There are 4 nested groupings, the coarsest first. Each group lies inside one group of the grouping before and may be the whole of it. The rows also spread widely along 14 directions, which tell nothing about the answers.
In the rows, 128 means zero.
Some rows, each with its group in each grouping after it:
[105 108  82 108 150 153 101  95 106 155 156 140 175  69 139 130 101  97
 132  84 143 153 167 151  86 161 162  96 160 129 133  64 117  65]	nevol K_4 sig K_360
[150 101 119  96 159  97 105 110  89 134 139 117 162 147 123 116  98 120
 140 207 127 115  96 117 135 103 143  90  87 105 153 191 103 128]	nevol K_28 pedub K_552
[162 150 113 140 169 113 133  68 109 168 115 127 148 132 173 183 105  97
 151 113 117 134 106 151 132  95 128  88 140 110 123 133 148 141]	puzin K_53 podar K_553
[113 115 132  85 156 121  80 183 152 147 145  90 104 109 139 100 163 150
 126 148 128 104 127  91 142 151 159 144 124 119 154 135 129 168]	nevol K_31 nazam K_323
[135 143 123 148 135 135 136  81 110 115 105 133 144 139 168 168 123 128
  99  77 122 155 112 149 111  71 132 124 135 118  93  94 151 115]	nevol K_880 lif K_846
[156 154 136 130 123 135 157  80 136 146 101 132 151 135 127 118 127 129
  96  95 123 114 110 132 126 135 156 121 103 153 103 100 129 136]	nevol K_31 vuvi K_514
[111 173  96 145 122 158 129  99 102 155  79 182 163 126  82  80 160 139
  99 191  94 145  82 142 176 127 114 189  77 134  87 200  66 113]	puzin K_53 vudov K_805
[127 134 146 144 104 147  92 129 111 182 102  75 124 108 101 119 137 120
 137 166 101 130 125 166 148 132 103 115 146 130 121 100 158 130]	puzin K_574 Mav K_497
[118 142 201 140 127 127  78 163 108 161 108  68  78  79 154 217 180 100
 180 162  88 131 172 170 159 147  81  98 169 168 148  94 198 132]	puzin K_53 mis K_278
[158 114 132  96 155 115 122 131 144 150 144 137  90 124 174 108 122 120
  90 100 107  79 108 108 140  80 168 148 113 106 151 135 118 170]	nevol K_28 Laf K_922
[122 139 150 139 179 113  50 156 122 119 158 108  84 119 176 186 161 140
 180 139 146 122 165 137 144 137 117 161 165 110 149 133 133 159]	puzin K_53 mis K_956
[ 73 120 125 120 115 140 144 140 186 197  93 117 145 104 197 207 176  79
 125  63  98  93 142  79 143 136 136 127 133 127 165  91 174 163]	puzin K_574 Mav K_366
[131 122 122 129 144 128  73 133 101 162 145  79 117 111 134 137 102 114
 161 142 124 117 148 170 147 135 119 124 169  92 152 117 149 133]	nevol K_880 lif K_105
[148 102 172 177 155 115  69  77  87 106 107 101 132 157 141 160 110 133
 167 144 170 169 147 149  95  81  91 115 123 114  92 111 134 121]	nevol K_28 Laf K_941
[127  94 165 117 111 106  82 143 134 132 104  73 150 113  98  87 108 149
 128 152 158 122 143 115  96 165 135  98 100 125 133  93 108 135]	nevol K_28 pedub K_371
[134  97 131 139 117 139  61 126 128 172 145 148 106  88 107  62  89  94
 142 121 129  87 166 130 134 171 152 180 139 112 159 113  61 129]	nevol K_31 bomos K_967
[108 156 125 118 138 143 140 122 150 142 111 107 159 135 140 140 166 146
 115 115 137 104 119 117 157 148 132 142 103 143 108 119 152 149]	nevol K_31 vuvi K_840
[ 79  64 138 127 114 162  78 124  95 137  96 154 169  83 100 105 135 110
 108 170 122 176 150 112  97 106 115 118  69 167  95 125  88  50]	nevol K_880 lif K_846
[138 108 149 142 146 127  71 122 112 153 133 135  97 106 156 161 144  98
 159 135 113 142 156 121 118 116 130 119 144 136 140 121 125 130]	puzin K_53 mis K_278
[163 141 107 115 134 113 117 113 142 139 136 110 153 158 112  76 111 162
 108 147 141  96  92 111 142 134 168 138 101  96 123 146  93 168]	puzin K_53 podar K_553
[ 98 119 132  76 148 121 109 188 155 219  72  74 124  61 123  86 151 120
 114 169  88 114  90 112 146 136 115  99 100 120 149 149 149 171]	nevol K_31 nazam K_323
[125 148 176 155 126 116 125 113 106 111  77 130 127 142 154 202 165 113
 130 133 106 145 120 132 145  94 103 136 103 146 114 143 143 129]	nevol K_880 lif K_846
[175 150 148 143 161 101 112  92 157 185  80 126 121 117 120  91 123 128
 136  89 145 127 112 115 105 168 149 118 104 125 119 124 101 187]	nevol K_31 vuvi K_514
[104  96 121 116 143 150  86 128 101 106 173 141 135 147 120 130 185 134
 140 175 129 143 163  98 143 137 157 146 110 168 128 137 124  91]	nevol K_28 pedub K_371
[139 144 116 159 160 123 109  98 144 161 103 143 126 162 151 149 176 130
 144 115 125 147 114  95 137 119 134 144 116 117 111 154 130 175]	puzin K_53 vudov K_805
[154 142 158 151 129 131 118 100 144 163  90 128 119 115 133 128 123 130
 115 106 128 105 125 148 142 124 118 146 104 148  99 113 115 148]	puzin K_53 vudov K_805
[127 142 121 130 110 147 112 132 140 134 163 103 116 158 139 156 205 135
 138 120 100 136 159  93 143 162 175 127 164 149 140  87 177 148]	puzin K_53 mis K_278
[152 106 198 145  83 114  59 167 114 109 120  95  73 118 116 109 124 133
 123 160 105 113 141 137 128 128 127 146 145 120 145  92 107 143]	puzin K_53 vudov K_805
[133 105 147 150  94 145 115 110 136 155  90 138 123 128 115  97 132 114
  90 110 100 126 125 108 129  94 133 154  91 139 104 111 111 130]	nevol K_880 lif K_846
[100 124 171 172 114 151  75 147 106 175  77 108  89 108 117 147 168 103
 150 180  81 132 141 156 189  92  56 177 117 141 112 152 152 130]	nevol K_880 lif K_846
[114  94 134 170 209 161  68  99 161 205 132 134  94 120 183 193 203 108
 183  97 145 151 185  99 139  92  94 139 110 184  81 124 184 146]	puzin K_53 mis K_956
[178 159 130 140 127 141 150  66 136 103 177 149 130 195 123 133 155 149
 112  94 141  84 153 118 164 154 194 181 113 173 111 112 123 138]	nevol K_28 pedub K_552
[142 122 140 119 149 145 161  81 129 155 139  83 161 154 182 208  95 120
 117 128 131  32 122 173 213  43  89 125  83 155 102 141 197 124]	nevol K_880 lif K_846
[133 120 157 124  90 124 134 120 130  89  99 119 150 144 131 130 139 143
  73 100 121 139 114 103  97 108 163 116  98 140 108  85 124 119]	nevol K_880 lif K_846
[ 94 100 116 101 152 145 103 145 140 121 157 107 133 127 173 138 161 145
 110 112 140 120 150 103 124 108 152 136 126 124 129  99 155 130]	nevol K_28 Laf K_922
[157 112 141  87 154 101  98 130 118 104 135  88 148 133 103  78 119 180
 105 159 160 140 109 119  90 142 169  80  96 135 116 115 108 130]	nevol K_28 pedub K_371
[133 131 163 127 108 102 141 119 140 107  80 116 142 132 152 147 134 130
  96  92 126 137 115 103  87 123 151 107 109 123 127  85 132 148]	nevol K_28 pedub K_552

New rows. What belongs after each?
[170 186 141 134 112  85 141 109 107 114 106 106 133 189  96 131 175 138
 144 159 100 148  97 107 141 183 170 113 135 113 158 149 129 176]	nevol K_28 pedub K_371
[172  95 178 129 166 153  70 104  89 161 150 161  69  63 130 116  99  88
 134 134 117 105 162 183 144 104 120 141 119 195 112 114 100  84]	nevol K_31 vuvi K_840
[134 164 175 131 103 117 124 133 100  57 111 153 115 137 149 173 163 138
  96 143  99 136 117 130 129 106 144 158 116 149 123 122 102 116]	puzin K_53 mis K_956
[ 96 114 116 140 102 130 105 130 130 115 120 140 154 149 158 154 143 119
 125 131 122 121 130  87 130 121 142 157 124  93 145 129 107 137]	puzin K_53 vudov K_805
[ 70 133 158 152  97 135 100 139 114 118  56 108 174 122 105 128 155 133
 134 186 130 139 121 124 143 138  80 153  83 126 105 142 113 119]	nevol K_31 bomos K_967
[146 148 134  98 154 138 125 129 143 173 114 134 128 115  84  66 174 147
 107 158 117 109 104 110 161 169 157 139  68 177 110 164 103 150]	nevol K_31 vuvi K_840
[110 114 150 164 160 137 102  82  98 170  87 150 140 114 138 183 157  81
 174 150 122 163 155 133 138 116  85 119  99 170 107 147 138 100]	nevol K_28 pedub K_371
[104 130 130 117 140 107  85 149 106  90 130  92 156 131 148 152 127 144
 142 158 148 126 124 133 131 127 123 132 136  85 145 126 122 126]	nevol K_4 sig K_360
[128 131  85 100 167 139 123 114 139 163 169 103 143 147 151 125 157 138
 132 112 132 116 135 110 142 139 170 118 139 116 139 120 166 151]	nevol K_28 Laf K_922
[134 165 124 115 119 122 156 105 141 150 102  91 172 137 132 141 115 140
 104 108 128  85 107 147 158 141 136 125 108 117 126 122 143 149]	nevol K_880 lif K_846
[118  93 139 128 170 157  85 123 118 160 122 132 109  91 160 115 115 125
 114 142 128 107 123 152 151  54  94 153  99 142  91 130 133 115]	nevol K_31 vuvi K_514
[126 118 158 104  91 133 125 144 107 106 107 135 132 118 117 107 144 117
  87 156  90 126 106 107 125 119 156 121  97 150 136 116 109 112]	nevol K_31 vuvi K_840
[126 143 118 127 138 119  97 117 109 105 124 119 160 138 138 139 142 153
 133 150 144 155 121 119 104 136 147 113 128 109 121 127 111 129]	puzin K_53 mis K_278
[135 165 151  96 196 101  79 162 127 108 147 107  97  86 184 169 140 169
 137 126 155 104 133 164 137 139 133 141 145 121 138 133 118 155]	puzin K_53 mis K_278
[111 110 132 126 101 136  92 148 123 160 107  79 131  98 123  92 115 122
 120 135 110 134 125 133 111 136 129 107 151  99 138  75 148 136]	nevol K_31 vuvi K_514
[ 92 172 154  99 116 118 146 139 153 116  61 125 181  67 132 129 117 145
  89  96 153 106 123 136 111 195 140 145  91 138 126 100  76 127]	nevol K_31 nazam K_323
[155 128 152 127  85 143 123 135 151 204  86 107  95  85  96  55  89 111
  74 109  83  61 117 157 166 123 129 168 106 129 126 106 109 158]	nevol K_880 lif K_105
[ 68 132 112 125 121 162 132 142 146 163 111 122 136  76 196 188 151  99
 110  81  93 118 144 138 147 103 115 142 155 126 127  72 176 118]	puzin K_53 podar K_553
[106 179 162 158  75 124 110 154 118 100  83 139 111 116 137 150 150 128
 113 129  96 116 126 147 158 155 117 201 150 101 144 117  92 145]	puzin K_53 vudov K_805
[110 128 160 110 150 106 104 151 135 132 105 141 130 106 143 134 132 129
 126 163 136  73 130 117 166 136 117 180  68 132 148 183  77 149]	nevol K_28 pedub K_552
[128  86 139 139 118 144  59 125 125 163 150 110 134  99 101  97 104 115
 153 151 144 111 179 128 126 165 137 133 126 138 134  99  93 110]	puzin K_53 podar K_553
[ 77 109 106 117 123 170  73 140 142 109 176 123 163  98 136 122 146 162
 125 107 175 123 198 119 110 182 160 162 140 148 114  67 103  89]	puzin K_53 mis K_278
[191 164 125 124 157 110 122  75  81 147 119 121 134 130 109  94  79 125
 126 162 117 111  76 189 148 111 133 112 125 109 119 155 105 133]	nevol K_31 bomos K_967
[125 110 197 146  61  93 106 156 128  90  71  73 124 165 136 150 142 118
 126 149 107 137 112  74 103 114 131 111 123  97 153  94 141 168]	nevol K_31 nazam K_323
[156 122 196 122 133  79  96 131 133 172  69  76 154 120  90 129 100 120
 163 190 146  78 122 128 155 168  99 100  52 133 150 184  92 165]	nevol K_880 lif K_846
[ 79 177 118 107 164 108 108 160 138 103 108  66 171 106 169 169 131 177
 135 123 175 102 120 167 150 155 100 151 143  75 130 116 144 149]	nevol K_4 sig K_360
[172 166 176 204 124 123  97  47  74 120 109 138 125 158 117 211 156  93
 197 128 126 195 173 156 104 163 120 105 162 167 109  96 137 105]	puzin K_53 mis K_956
[163 116 184 139  89 117 147  85 142 166  54 141 158 127  93 106 116  91
 108 124 115 110 114  92 112 148 142  98  47 173 116 121  90 139]	nevol K_31 vuvi K_840
[155 150 197 115  76 105 154 133 137  80  96  69 129 159 132 129 123 162
  71 126 121  75 102 137 143 105 140 136  99 127 122  86 144 161]	nevol K_28 Laf K_941
[ 65 166  53 124 126 158 139 115 120 154 116 106 200 110 166 162 124 132
 123 112 120 135 114 161 145 137 118 130 170  68 128 104 159 117]	puzin K_53 vudov K_805
[180 139 119  87 192 114 126 113 146 138 151 140 104 137 174 113 117 162
  71 107 134  74  71 131 148  57 168 146  98 121 113 153 107 168]	puzin K_574 Mav K_366
[103 135  93 115 123 133 121  95 101 130 131 119 202 124 111 116 103 127
 135 142 147 135 139 140 116 172 148 122 128  96 141 120  99 101]	nevol K_28 Laf K_941
[105 104  83 108 160 123  85 135 144 161 150 114 159 129 153 130 143 128
 150 136 139 134 134  77 110 138 159 109 126  89 153 138 124 153]	puzin K_53 mis K_956
[ 90 107 129 142 108 161  71 139 118 109 127  99 142 103 150 119 105 160
 106 136 148 121 147 158 120  84  99 161 137 105  91  75 125 105]	puzin K_53 mis K_278
[119 121 120 146 112 152 125  98 113 152 101 125 135 126 141 106 100 115
  96 130 103 108 109 155 153  59 103 167 116  95 106 120 130 126]	nevol K_28 Laf K_941
[107 120 125 123 105 133 131 135 153 190  99  85 151 122 154 156 130 104
 128 131  99  86 118 119 163 122 113 112 122 108 148 118 169 160]	puzin K_53 vudov K_805
[101 152  96 132 128 136  93 141 128 125 101 152 134 102 128  89 163 151
  99 115 115 188 111 109  85 139 157 153 142  96 113 109  89 134]	puzin K_53 mis K_956
[203 147 192 132 146 111  95 109 109  95 116  99 106 157  76  80 118 193
  98 171 159 105 107 168 149 114 129 153  67 171  69 149  89 138]	nevol K_880 lif K_105
[126 130 160 135 108 113 121 115 114 166  88  33 168 114 145 172  72 105
 162 148 130  91 124 176 141 133  82  69 147  92 150  86 187 143]	nevol K_31 vuvi K_514
[124 144 144 165 171 126  77  93 115 123 142  33 165 167 158 202  96 160
 206 150 211  92 164 185 167 135  66 138 152  99 106 114 181 146]	nevol K_31 nazam K_323
[131 130 122 132 137 123  88 111 101 148 125 121 142 102 125 128  95 113
 141 122 132 135 140 158 120 148 135 125 146 103 142 118 102 114]	nevol K_880 lif K_846
[ 48  91 142 143  77 158  75 158 142 113 110  90 181 104 128 142 143 146
 130 133 163 133 184 112 108 173 110 143 124 126 119  60 123  97]	puzin K_53 vudov K_805
[137 108 144 116 184 118  94 109 125 113 139 114 148 136 165 175 140 150
 138 144 165 133 134 115 110  93 130  95  90 152 100 133 136 124]	puzin K_53 mis K_956
[156 195 161 100 126 118 126 127 110 105 136 124 131  67 119 135  95 146
 106 114 135  86 141 207 143 204 159 144 146 153 137  88  77 106]	puzin K_53 podar K_553
[117 131 164 118 140 128  55 182 163 143 113 134  83  66 124  64 114 166
  94 123 155  56 136 144 153 150 125 233 106 112 132 131  34 162]	puzin K_574 Mav K_366
[115 122 161  90 173 105  91 179 160 120 152  91  90 119 185 190 208 133
 154 101 134 129 159  71 118 168 174 109 149 152 168 102 172 170]	nevol K_31 nazam K_323
[168 122 156 148 185  91  54 136 151 196 111  47  92 141 111  91 139 160
 183 155 164 126 132 126 134 155 108 113 125 102 125 140 153 213]	nevol K_28 pedub K_552
[145 149 131  97 142 116 138 130 126 101 129 143 102 131 160 117 154 145
  72  99  99 128  95 117 121  95 179 147 128 115 134 119 120 151]	nevol K_28 Laf K_941
[185 135 123 116 122 127 136  85 101 140 163 128 123 155 110 106 117 116
 115 141  99 108 121 138 144 129 180 115 132 141 142 123 130 127]	nevol K_28 pedub K_552
[147 122 137 137 137 122 100 112 128 124 154 109 120 156 133 131 143 137
 140 121 140 122 151 115 126 143 159 135 138 130 135 103 139 145]	nevol K_28 pedub K_552
[132 140 117 105 157 125 107 117 133 154 145 107 151 125 144 143 124 138
 134 138 148  86 122 140 152 142 145 131 121 118 139 140 120 145]	puzin K_574 Mav K_497
[145 136 149 144  96 138  86 123  97 110 147  86 112 123 128 115  76 130
 127 129 129 101 145 184 139 129 128 160 182  96 136  69 125 121]	nevol K_31 nazam K_323
[136 125 100  81 122 132 130 125 148 217 139 104 144  52 156 115  65  89
 113  91 100  60 135 156 134 154 160  92 153 104 177  88 128 141]	puzin K_53 mis K_278
[128  95 117 107 146 130  99 122 108 223 106 100 118  44 160 131  74  53
 144 114  81 141 123 157 100 106 124  59 173  99 166  88 157 120]	nevol K_31 nazam K_323
[107 154 146 114 153 117 101 138  86 112  93 148 134  75 163 173 137 121
 124 160 108 157 111 161 120 106 108 120 124 127 126 147 103 103]	puzin K_53 mis K_278
[146 115  74  93 164 104  99 118 112 154 163 102 151 157 151 134 131 120
 146 145 117 153  90  91 100 123 188  62 166  62 178 140 139 157]	puzin K_574 Mav K_366
[163 108 183 113  63  96 107 162 119 128  91  53 103 130  89  63 107 140
  89 166  89 116  95 124 110 121 147  87 125 104 150  81 136 161]	nevol K_28 pedub K_371
[107 128 130 107 114 145 111 145  90 116 136 127 124  98 127 113 129 126
  96 169  92 119 123 163 154 107 130 152 131 133 134 121 123  92]	nevol K_28 pedub K_552
[126 179 116 138 115 153 149 107 124 138 124 106 134 123 158 160 129 133
 104 103 101 100 118 181 174 107 122 154 160 121 107  86 166 130]	puzin K_53 podar K_553
[153 113 131 122 124 150 133  96 164 181 162 131 123 131 141 136 113  99
 119  73 129  37 172 121 178 147 164 171 105 165 141 112 127 142]	nevol K_880 lif K_105
[153 147 174  94 109  93 135 150 140 122  93  54 136 109 126 101  85 166
  79 134 134  69  94 163 133 130 132 109 106 113 133  93 135 163]	nevol K_28 pedub K_552
[131 167 126  70 138  98 125 164 105 132 135  97 126  76 146 145 117 112
 120 134  92 101 106 167 146 164 159 104 168  97 191 117 128 133]	nevol K_4 sig K_360
[132  67  96 140 161 146  43  88 128 205 162 108 171  96  87  82  97 112
 190 135 181 158 193 113  79 201 154  80 133 134 125  91  95 103]	puzin K_53 podar K_553
[153 152 161 145 141 120 105  83 117 136  97 142 158  94 116 135  83 134
 133 120 170 105 145 180 124 171 117 141  99 150 104 121  63 111]	puzin K_53 vudov K_805
[ 87 153 105 108 104 140 141 123 101 126 112 131 178 108 140 159 134  98
 124 138  98 137 123 131 134 158 148 125 146 113 158 119 125 100]	nevol K_31 nazam K_323
[ 89 126 164 146 128 110 108 147 153 113  66 124 134 149 161 165 198 129
 132 129 129 139 115  63 127 116 116 149  84 126 119 143 134 170]	nevol K_31 bomos K_967
[111 147 101 128  88 141 158  86 138 164 110 144 198 134 114 124 117  92
 128 108 119  95 137 103 140 198 167 138 112 119 157 118 100 128]	nevol K_31 vuvi K_514
[ 92 148 107 107 174 110  80 161  94 110 143  82 133 126 169 151 131 154
 154 175 138 123 113 158 157 113 106 151 163  49 159 159 141 151]	nevol K_28 Laf K_941
[182 127 195 160 102  63 132 106  97 109  47 131  96 179 157 157 111  91
 116 159  76 128  56 102 128  30 110 117  93  82 145 169 116 184]	nevol K_28 pedub K_371
[104 152 100 176  96 140 108  89  78 201  78 115 159 119 129 167 108  59
 175 162  76 153 111 170 152 117  83 121 178  63 154 135 144 124]	puzin K_574 Mav K_497
[123 110 150  98 121  83  56 204 150  59 159 105 101 128 158 113 152 169
 117 115 149 133 139  60  75 170 204 138 157  75 179  87  81 172]	puzin K_53 podar K_553
[ 74 118 136 101  53 131 146 152 120  93 101 122 191 123 137 163 148 107
  92 154  89 128 122  84 118 140 160 104 108 125 156  98 122  97]	puzin K_53 podar K_553
[170 104 116 134 116 138  87 128 139 136 192  98  83 186 134 103 165 143
 125 125 105 115 137  90 143 117 188 137 165 117 140  97 161 168]	puzin K_53 vudov K_805
[104 115 136 134 144 125 106 119 129 161 104  99 156 114 144 155 125 116
 151 139 143 117 145 132 135 134 103 120 110 124 131 124 145 134]	nevol K_28 pedub K_552
[ 55 117  49 103 189 138  98 112  97 116 154 154 207 129 173 164 152 125
 157 142 162 178 142  95 101 138 151 120 130  79 146 161 111  95]	nevol K_28 Laf K_922
[186 145 164 137 116  97 129 106 125 132 104 123  94 131 171 148  85 108
 102  98  96  92  94 144 125  70 139 127 134  97 140 108 120 170]	puzin K_53 mis K_956
[210 132 179  96 148 108 124 119 126 109 162 123  63 128 157 105 102 142
  76  95 118  67 118 151 138  86 179 140 123 146 134 101 117 153]	nevol K_28 Laf K_922
[174 121 190 162 123  93 104 113 107 127  90 153  71 156 154 174 156  81
 136 125  79 143 114  97 130  76 136 134 114 130 144 153 120 160]	nevol K_880 lif K_846
